The rows of a group lie close to one hidden flat surface of 9 dimensions, which passes through zero. Surfaces can cross.
(in the rows, 128 means zero)
Known rows, each followed by its group:
[101 136 141 101  99 132 127 123  96  90 126 155  91  66 106 102 153 161
 145  95 152] => C
[144 113 155 154  91  90 122 153 160 113  92 135 133 119 140 127 136 135
 106  84 146] => R
[147 160 102 134 153 124  95 139 127 160 126 130 115 153 136 158 177 125
 124 112  99] => W
[146 117  95 116 192 104 125 154 128 171  45 132 145 185 159 159 127 110
 171  74 125] => X
[102  66 139 123 153 144 173  78 123 176 168 133 170 158 116 123 124 154
  94 153 128] => X
[123  90 127 150 138 104 143 110 127 130 119 118 216 185 135  71 102 128
 112 183 165] => C
[125 183 122 125 133  98  62 151 127  99 128 126  96 118 116 104 156 131
 138 110 123] => W
[170 132 127 100  75 111 142 143 135  80 109 152 131  80 152  89  83  96
 144 102 176] => R
[109 193 144 146 103 148 163 101 113 135  92 149 115 163 125 189 167 120
 130 129 130] => N
[122  90 174  89 153 114 108 175 178 190 146  81 152  89  88  83 123 138
 136  86 117] => B
[136 192 156 141 132 129 109 144 140 117 117 141  56 129 134 193 150  95
 112 106  88] => B
[130 174 125 135  71 150 174 124 156 114 116 130 112 150 111 157 133  99
 124  97 100] => C
[114 119  97 127 125 117  76 128 107 113 161  85 125  96 106  73 112 165
 152 166 105] => N
[122 119 101 139 101 149 165 138 135 148  87 131 182 168 136 162 147 132
 138 108 151] => B
[159 126 152  99 111 147 145 130 105 156 111 126 133  77 159 164 105 124
 149 163 189] => X
[ 78 103 113 152 137 133 137  85 112 108 136 120 118 158 114 161  90 166
 119 122 139] => C
[166 156 111 126 101 146 121 133 136 160 158 124 119 109 139 166 157 121
 106 131 110] => W
[135 175 175 115 181 111  88 183 167 128 142 130 155 135 132  83 163  64
 130 147 144] => C
[115 159  71 120 149 114  84  97  59 137 116 172 125 154 126 121 209 177
 132 119 155] => W
[127 135 104 139 158 105 129 117  92 138  79 139 134 172 133 110 161 141
 153 136 101] => W
[107  77 115 162 137 126  99 123 132 148 119  73  96 111 120 186  87 168
 132 110  96] => C
[173 135 118 170 104  75 105 134 139 138  97 132 149 168 144  92 171 125
  99 130  87] => X
[123 125 149 142 165 162 160 138 124 171 107 151 129 137 154 211 175 115
 119 145 130] => R
[181 132  82 130  79 137 137 153 151 111 118 104 154 115 158 138  77  90
 143 141 135] => N
[195 149  86  65 151 117  95 151  75 154 136 166  91  63 166 107 176 138
 158 121 129] => C
[150 160 135 117 122 106 157 126 125 124  46 155 135 166 153 132 115  89
 155 105 156] => N
[149  53  90 109 166  95 124 122 104 194 106 114 169 139 126  64 138 173
 150 120 100] => N
[121 118 164 148  73 138 148 135 161 120 117 111  99  89 115 163 111 138
 114  91 120] => W
[ 87 114 179 131 140 153 162 159 141 132  90 127 147  98 117 161 154 131
 150 123 169] => R
[100 105 153 133 118 116 139 121 130 105  90 121 135 128 121 122  93 140
 138 111 168] => B
[133 150 147 134 153 109  99 206 191 174  75 109 205 168 132 142 167  95
 140  74 162] => C
[ 89  93 168 159 130 110 115 117 138 101 157 126 171 131 115  77 133 149
  82 164 170] => R
[101  76 132 153 137 116 164  70  84 131  91 126 136 168 133 133  94 173
 124 159 135] => B
[178 110 102  83 105 139 162 150 159 149 134 158 175 124 156 127 112  96
 123  70 178] => B
[123  91 127 154 130 145 185  82 107 100 162 200 111 149 149 153 171 138
  70 135 108] => X
[111 150 118 126 145 122  92 143 133  79 143 131 101 123 113  94 129 114
 142 115 110] => X
[144  82 140 118  96 134 134 167 173 192 123 108 174 101 107 124 168 160
 114  66 126] => N
[136  57 153 107 149 135 116 148 133 159 147 112 110  50 140 159 107 151
 126 112 150] => C
[178 102 127 111 101 137 196 100 122 129 116 162  83 117 168 172  87 110
 112 104 112] => R
[ 93 142 158 163 171 130 128 133 137 133  93 137  72 162 118 191 171 128
 118  90  69] => W
[ 90 129 172 126  76 161 157 127 155  99 153 129 139  86 105 129 112 135
 108 113 180] => N
[145 112 115 129  87 124 164  83  95  98 116 155 126 128 155 134 102 147
 115 153 161] => B
[114 181 109 100 147 159 149 109 111 176 119  74 109 159  92 131  97 116
 194 155  60] => N
[163 111  84  90 179 137 145 118 124 128 185 157 153 156 158 107 103  88
 114 141 125] => B
[105 105 191 143 139 162 167 113 156 170 170  98 107 120  96 153 115 129
  99 158  69] => B
[133  92 111 117 174 133 125 134 137 100 144 125 113 119 154 142  56  99
 136 120 144] => N
[103 120 101 148 134 116 112 126 129  98 135 146 131 154 101  85 172 156
 115  93  96] => X
[117 111  97 127 162 122 147 148  71 130  64 173 168 144 136  77 215 149
 179 147 122] => R
[132 139 134 159  96 121  78 139 146 116 152  99  80  82 121 149 125 150
 106 121  98] => W
[ 83 124 103 151 109 153 141 110 152 133 154  94 133 159  81 147 116 155
 117  95  97] => X
[156 155 132 127  74 155 189 105 157 110 171 124 128 139 135 135  67  70
 110 164 105] => C
[ 80 149 140 100 183 183 157 127 131 107 192 132 107 128  92 111 126  89
 154 161  82] => R
[125 111 125 114  96 160 156 117 134 177 131 112 188 136 136 173 105 139
 115 137 203] => R
[100 135 123  98 110 147 162  80 106  75 158 172 143 137 128 113  89 127
 118 127 210] => C
[122 152 107 174 113 116  90  93 126 160 161  55 116 167  97 128 108 154
 115 191  53] => X
[130 157  89 143 144 107  98 117  78 142  96 141 103 153 127 126 190 163
 144 132  81] => W
[148  96 141 133 175 125 148 160 163 144 132  91 160 150 137 114  64  77
 142 155  97] => W
[141 209 101 155  50 172 140 171 162 108  98 150 145 127 137 205 203  99
 131 100 138] => B
[153  89  89 142 177 114  96  90  89 166 170 135 128 158 159 142 133 158
  91 179 109] => W
[ 62  92 162 122 166 186 182 128  98 158 106 122 118 105 109 188 145 155
 168 148 123] => R
[135 126 153 111 148 146 126 120 126 140 170 154 101  91 141 163 150 126
  94 131 136] => B
[136 161 113 114 106 124  80 147 128 113 117  92  96  89 123 139  76 125
 163 122 144] => R
[120 124 159 114 101 182 169  95 104 131 181 150 107  74 130 175 131 139
 105 172 157] => X
[115 117 227 108 173 113 169 104 142 168 142 172 117 142 118 105 176 118
  80 111 123] => N
[129 174 181 103 151 165 119 155 139 140 169 142  77  76 126 172 152  93
 123 138 112] => X
[137 174 162 119 123 164 164 137 169 168 145 106 112 141 115 160 127  84
 126 138  78] => N

New rows, each followed by its group:
[146  95 113 129 126 143 204 109 111 167  83 173 115 143 156 172 159 132
 132  94  99] => R
[ 97 143 129  97 164 148  82 131 123  75 214 132 129 103 119  88  98 111
 125 157 176] => W
[ 92 150  93  90 160 159 150 147  97 116 131 136 152 130 102  68 163 113
 204 152 104] => R
[121 126  69 118 121 158 171 127  83 150  93 132 172 148 123 103 161 143
 185 163 113] => W
[112 140 147 109 177  99 130  89  84 117 124 149 103 153 123  81 124 134
 142 161 116] => N
[ 69 147 140 166 100 140 109 149 126 105 100  90 146 117  94 123 155 158
 153 146 136] => B
[109 137 104 169 109 139 182 116 133  99  76 122 150 194 138 168  98 102
 143 141 123] => B
[ 96 146  92 131 173 150  98 164 129  98 148 139 171 158 132 133 150 108
 142 145 154] => B
[118 152 140 104 159 119 104 130 121 118 140 108 108 120 105  74 102 117
 163 145  99] => N
[131 153  96 152 104 129 102 114  95  93 141 137  84 124 136 145 145 145
 125 170  90] => X
[182  87 132  70 138  96 113 153 161 206 137 106 145  98 114  58 121 137
 140  67 103] => B
[106 146 134 118  95 204 172 168 179 135 158 110 138  87 109 193 139 101
 133 102 124] => W
[ 81 161 187 170  66 148 152 112 130  82  90 125  83 103 113 200 123 140
 113 128 150] => B
[117 111 102 133 118 154 180  86  97  93 130 140 130 145 157 178  65 116
 135 164 165] => N
[101  95  93 130 121 112 117 124 101 101  91 121 183 148 125  83 101 155
 158 136 180] => B
[ 79 120 135 156  84 141 146  92 121  74 136 111  73 101  88 142  94 164
 128 120  95] => C
[103  96 178 126 201 149 132 129 123 158 158 160  88 110 136 189 168 134
  98 125 122] => C
[135 181 168 157 120 117 140 133 157 116  81 116  62 148 126 192 113  91
 124  93  79] => B
[135 128 101  90 159 179 159 117 115 147 199 139 161 138 144 127 114  90
 133 201 133] => W
[148  92 111 140 101 105 139 111 110 150 105 136 162 140 151 121 131 162
 113 129 170] => R
[117  60 161 134 160 114 195  93 127 141  96 146 165 179 145 125  84 123
 116 130 163] => W
[141 172  80 104 133 122  64 150  88 143 103  88 132 111 138 136 114 141
 187 167 162] => R
[108 125 120 132 159  75  61 125 110 119  94 150 137 155 130 107 158 167
 114  75 176] => W
[102 136 196 150 171 129 129 154 157 131 141 132 140 146 123 126 156  95
 105 151 114] => C
[160 139 157 120  96 153 167 139 174 172 165 112 121 111 107 140 128 100
 110 119  66] => B
[142 169  88 153 156 123 156  98 123 144 130 152 158 237 148 146 155  90
 108 165  97] => C
[110 174  78 101 197 156  76 133 105 135 187 157 137 161 131 133 175 111
 129 144 143] => W
[130 105  87  96 112 131 139 103  82 108 124 132 151 113 129  72  95 148
 166 157 168] => R
[127 163 139 119  73 112 140 112 113 129  83 129 159 136 111  80 153 140
 149 138 151] => N
[155 162 115 122 126 135  92 120 126 157 154 113 145 141 148 173 109 115
 114 164 167] => R
[139 129  76 154 155 126 134  87  83 142 128 157 117 181 151 143 156 139
 122 174  77] => B
[149  82 106 111 120 154 210  65 101 147 159 162 114 143 145 151  87 130
 104 140 114] => R
[113 148 119 156  95 118 113 144 151  77 146 177 125 124 104  86 215 139
 100  73 101] => X
[109 114 176 133 184 147 100 157 145 143 150 120  53  83 125 205 137 128
 109 101  89] => C
[115 112 185 127 113 133 123 142 169 109 166 141 130  86 115 125 139 127
  84  98 162] => N
[183 138 172 111 144  96 128 120 157 127 152 130 130 140 152  91  72  62
 103 150 137] => W
[111  92 119 133 147 146 150  96 108 138 166 136 149 140 129 121 124 145
 116 174 132] => B
[126 115 185 155 118 109 141 156 172 100 131 163 155 133 134 108 170  97
  87 104 149] => R
[159 143 116 102 127 134  91 139 110 142 172 170 119  82 143 131 181 135
 107 121 157] => B
[ 67 158 160 109 147 146 140 110 112 170 114 110 116 141  71 125 167 164
 154 102 107] => N
[116 113 149 185 140 107 118 130 163 182 122 136 166 196 130 164 213 148
  55 111 113] => R
[117 130  96 126 145 110  58 143 113  79 148  96 108 102 116  79 103 145
 152 147 114] => N
[190 174 109 124  98 111 114 142 176 143 129 141 133 160 149 145 145  86
 100  78 116] => R
[154 154 132  96 125 121 148 114 110 123 135 154 147 136 142  89 115  96
 135 161 152] => W
[133 118  71 156 162  93 129  93  75 139  60 144 128 203 158 150 141 154
 144 135 113] => B
[164 135 111 131 128 135 181  96  98 173 107 156 126 167 155 143 152 112
 130 167  90] => W
[162 138 106 160 100  96  89 136 160 181 111 117 181 184 143 155 163 148
  84  97 149] => R
[137 117 128 123  75 156 198 104 127 150 119 150 130 127 133 172 132 135
 118 107 134] => C
[136 149 113 133 133 127 154 158 126 146  77 112 138 151 126 114 143 103
 180 141  73] => W
[ 99 171 141 151  99 153 114 145 139  76 127 144 102 117 136 193 143 112
 107 103 159] => N
[114  80 140 161 156 134 122 103 109 137 180 159 116 126 140 160 182 160
  62 148 121] => N
[163 140 105 105 110 124 153 163 128 103  86 163 147 113 142  87 156 100
 164 106 136] => R
[153 181 138 160  67 128 164 130 156 131  73 110  91 153 125 179 127 101
 133 107  62] => B
[128 142 153 132  78 123 127  89  85  77 129 156  80  75 138 129 121 152
 106 153 170] => B
[106 138 147 170 169 105  80 146 119 135  96 116  89 135 129 164 170 141
 129 134  90] => R
[148 164  73 125 189 118 102 137 118  97 127 161 114 187 164 143 126  75
 137 126 117] => B
[170  90  95 130 150  99 120 116 126 195 103 142 177 182 169 139 146 151
 105 113 140] => W
[ 88  86 115 101 144 134 126 105 115 137 149  98 167 131  96  71  79 171
 154 138 158] => X
[132 121 110 131 183  91 110 106 102 112 104 137 103 166 144 115  98 121
 139 128 114] => B
[123 157 107 124 190 115  94 157 138  77 101 140 118 176 149 139  93  71
 151  97 145] => B
[135 151 160  96 159 125 130 113 129  98 170 149 123 142 142  97  95  81
 110 157 160] => W
[178 135 146  81 132 114 115 161 166 131 146 140 118 100 135 106  99  87
 126  69 146] => B
[111 155 117 165  90 132 126 142 182  68 125 103 105 146 105 154  87  99
 118  80  98] => X
[148 152  69 101 144 139 111 107 101 130 147 147  93 144 152 167 116 128
 132  98 132] => C
[103  81  86 165 171 145  97 139 125 154 139 144 112 134 139 222 184 169
 100  80 109] => N
[148 162 113 138  93 120 110 134 124 133 113 122 111 117 118 126 169 141
 133 117  94] => B
[106  97 157 152 162 132 135 107 102 137 143 135  89 119 123 147 151 160
 115 163  84] => C
[102 153  90 131  76 147 101 121  82 110 135 131 115  80 103 119 190 186
 145 139 132] => X
[174 136 101 136 105 114 145 124 119 155 123 123 144 144 149 107 134 117
 130 173  79] => C
[131 150 111 158 100 153 174 121 140 124 128 121 134 162 127 162 130  96
 124 153  82] => B
[159 114  50 175 152 120  91 127  92 137 121 139 118 163 169 182 169 151
 116 152  91] => N
[100 152 200 112  86 140 164 116 148 162 132 130 144 122  79 107 179 150
 110 109 133] => N
[111  74 105 103 234 121 147 127 112 188  99 161 158 201 134 122 169 134
 139  77 109] => X
[126 196 124  87 134 150 123 183 167 106 143 116 122 105 109 100 135  69
 173 105 108] => R
[141 116 138 138  76 156 160 136 155 108 155 128 143  99 141 160 102 111
  99 137 156] => N
[149  99 168  91 168 105 134 141 114 139 141 192 149 101 153  63 184 117
 113 137 156] => X
[180 113  84 110 130 133 138 122 125 159 145 125 150 142 160 149  87 104
 130 146 135] => C
[115 132  98 130  97 161 143 120 104 126 110 127 109 108 130 182 117 152
 150 123 145] => X
[155 177 111 153 100 138 158 112 132 113 122 134  97 164 141 175 129  84
 117 143  71] => B
[151 157 150 141  63 113 134 154 162 141  82 148 156 128 133 125 192 124
 112  86 160] => N
[131 147 141  97 158 112  61 159 133  89 161 138 102  83 133  94 126 115
 130 109 162] => B
[183 124  67 112 129 117 152  80  86  97 141 181 122 159 176 114  94 103
 119 153 139] => B
[108 140 160 135 106 154 194  94 104 119 138 172  84 116 116 144 172 137
 106 137  93] => C
[130 114  71 134 112 126 133  68  79 107 146 127 110 150 139 121  80 151
 130 160 113] => C
[188 190 131 118  99  89  84 150 141 130 115 118  97 115 141  97 138  97
 134 133  91] => W
[114 114  91 135 193 108  84  92  82 139 148 152 135 173 140 119 154 159
 107 151 136] => W
[109 104 165 130 102 132 154 131 169  97 133 108 182 136 118  94  72 105
 113 146 180] => C
